There are 5 hidden switches. A switch that is on adds its own fixed numbers to the row, and there is some noise. The rows also spread widely along 4 directions, which tell nothing about the answers.
In the rows, zero is written as 128.
Known rows, each followed by its switches (1 for on, 0 for off):
[117 134 170 161 120  93 100 120 168 126 149  99 129  92 138 122  62 100
 153 118 123  59 115 131 156 121 129 113 149 125 114  99] => 1 1 1 0 0
[143 184 145 155  70  97  94  91 167 168 148 139 183 105 115 124  81 124
 171 115 121  88 111 167 135 114 127 144 138  94  89  55] => 0 1 1 1 1
[139 154 155 150  73 108 112 107 169 145 123 143 139 121 132 109  88 105
 171 116 105  95  98 126 190 109 142 132 148 106 113  82] => 0 1 0 1 0
[138 185 156 137  44 140  70  82 171 187 127 112 163 104 136  92  83  95
 178 108 127  79  99 151 163 110 149 146 145  80  98  73] => 0 1 1 1 1
[142 193 172 151  96  84  83  92 168 149 141 104 149  77 112 107 111  78
 145 108 130  83  94 122 149 123 148 175 172 100 101  88] => 1 0 1 1 1
[168 164 154 139 115 116 121 100 161 147 104 140 139  87 140 128 109  98
 140 116 124 103  85 113 188 114 141 130 155 116 130  99] => 1 0 0 1 1
[107 160 137 122 123  98 127 148 165 116 138 141 148  81 133 118  82 117
 158  56 117  92 116 131 168 127  74 164 136 128 147  67] => 0 0 1 1 0
[108 193 169 130  89 105  76 121 167 141 185 102 157 113 114 146  93  99
 151 108 141  75 119 135 121 101 102 168 157 113  78 101] => 0 0 1 0 1
[125 157 175 117 128  72 101 143 160 100 140 134 148  54 100 143  90 118
 138  71 117  55 101 123 171 122 104 164 152 130 127  94] => 1 0 1 1 1
[137 171 135 162 135  90 127 107 154 142 117 143 149  99 139 119 116 104
 128 115 116 112 104 109 164 125 127 122 145 121 117  79] => 1 0 0 1 0
[159 126 150 154  90 125 136 101 171 147 112 120 129  91 163  72  54  95
 186  94 111  86  94 135 202 137 115 137 149  98 174  76] => 0 1 1 1 0
[164 133 172 179 114  79 131  90 168 124 122 115 131  71 139  77  73  80
 166 116 104  74  91 129 181 151 142 132 165 102 148  79] => 1 1 1 1 0
[ 92 138 180 136  97 101  69 143 168 126 148 117 121 113 130 149  82  96
 139 116 112  58 112 115 171  82 152 100 144 134  77 119] => 1 1 0 0 0
[153 158 149 141 123  88 141 125 165 108 136 144 155  74 121 133  81 117
 162  86 119  91 107 140 174 142  75 173 152 120 156  82] => 0 0 1 1 1
[113 167 153 153 107  87  78 110 159 156 168 127 175 104 117 164  68 124
 144 135 133  56 123 156 113  96 132 102 129 128  60  87] => 1 1 1 0 1
[ 90 178 135 127  71 124  80 122 168 161 132 137 163 109 134 106  77 118
 166  70 116  80 114 159 159 100 112 125 117 104  92  57] => 0 1 1 1 0

New rows, each followed by its switches (1 for on, 0 for off):
[104 145 136 139  88 140 102 126 173 151 149 110 138 110 160 114  59 103
 172 114 126  75 118 151 161 107 107 107 130 120 122  81] => 0 1 1 0 0
[162 184 142 168 123  78 120  74 154 156 136 126 173  76 127 110 101 101
 139 128 126  99 101 131 140 138 119 151 151 102 114  67] => 1 0 1 1 1
[159 179 143 185 137  53 133  89 161 139 139 118 156  81 126 100 106  95
 147 124 117 104 104 126 129 152 115 161 159 104 113  58] => 1 0 1 1 0
[127 157 169 150  73 110 101 108 172 145 134 106 137  97 133  85  75  90
 180  89 110  78 106 142 169 124 128 152 153  89 120  72] => 0 1 1 1 0
[127 191 142 164 113  87 101  93 161 154 135 109 149  81 128  90 114  75
 140 106 119  93 103 121 137 135 133 154 158 100 105  66] => 1 0 1 1 0
[144 153 167 143 108 121 121 108 171 134 164 104 137  96 148 119  72  93
 163 121 141  87 109 126 161 125  96 159 165 118 139 108] => 0 0 1 0 1
[190 137 157 155 132  88 174  98 167 112 125 133 141  69 150  99  68 100
 175 105 118 100  94 123 196 154  78 171 162 109 193  87] => 0 0 1 1 1
[ 95 176 145  87  84 178  74 136 174 169 138 110 146 104 164 128  80 100
 159  78 151  79 112 142 163  80 102 122 131 120 123  94] => 0 0 1 0 1
[144 166 167 135 127  67 105 112 162 113 140 126 151  68 109 125  97 107
 144  96 127  69 101 122 159 131 118 167 160 117 119  90] => 1 0 1 1 1
[181 155 155 151 117 104 152  95 162 129 125 122 141  72 147  93  78  92
 172 106 117 101  91 127 183 150  92 174 169 104 183  89] => 0 0 1 1 1
[143 182 150 142 107 111  99  96 163 154 127 120 156  70 137 112 103  96
 153 101 133  87  92 131 157 121 128 151 151 103 123  75] => 1 0 1 1 1
[116 176 142 110 106 141  78 121 161 159 116 126 163  67 142 118 102 106
 143  70 134  82  95 135 164  99 122 127 133 120 120  73] => 1 0 1 1 1
[121 215 129 137  96 118  81  94 160 187 127 119 182  88 132 121 116 102
 142 107 142 100 103 150 125 107 134 131 135  97  84  57] => 1 0 1 1 1
[106 153 156 155  91 112  94 118 171 145 165 107 143 121 134 121  59 104
 167 117 126  81 126 143 138 111 114 132 144 117  99  84] => 0 1 1 0 0
[166 151 119 176 150 103 162  84 163 146 104 121 144  72 168  77  84  89
 153 114 121 109  99 122 168 154 103 130 143 107 171  55] => 1 0 1 1 0
[ 97 187 176 118  88  94  68 147 167 132 177 132 151 131 101 185 107 115
 133 114 129  82 113 125 126  86 121 162 152 134  60 116] => 0 0 0 0 1
[126 178 138 139 114  97 118 120 167 140 138 125 151  89 139  95  92 102
 161  82 120 101 105 131 151 129  96 169 146 107 135  67] => 0 0 1 1 0
[ 94 195 136 122 102  99 100 147 163 137 138 158 161 121 124 150 112 121
 138  77 110 109 120 131 154  94  98 142 129 123  93  72] => 0 0 0 1 0
[ 86 180 139 141  79  86  92 128 165 146 152 143 174 109 115 131  76 134
 161  76 111  82 124 162 138 111 109 133 120 111  78  51] => 0 1 1 1 0
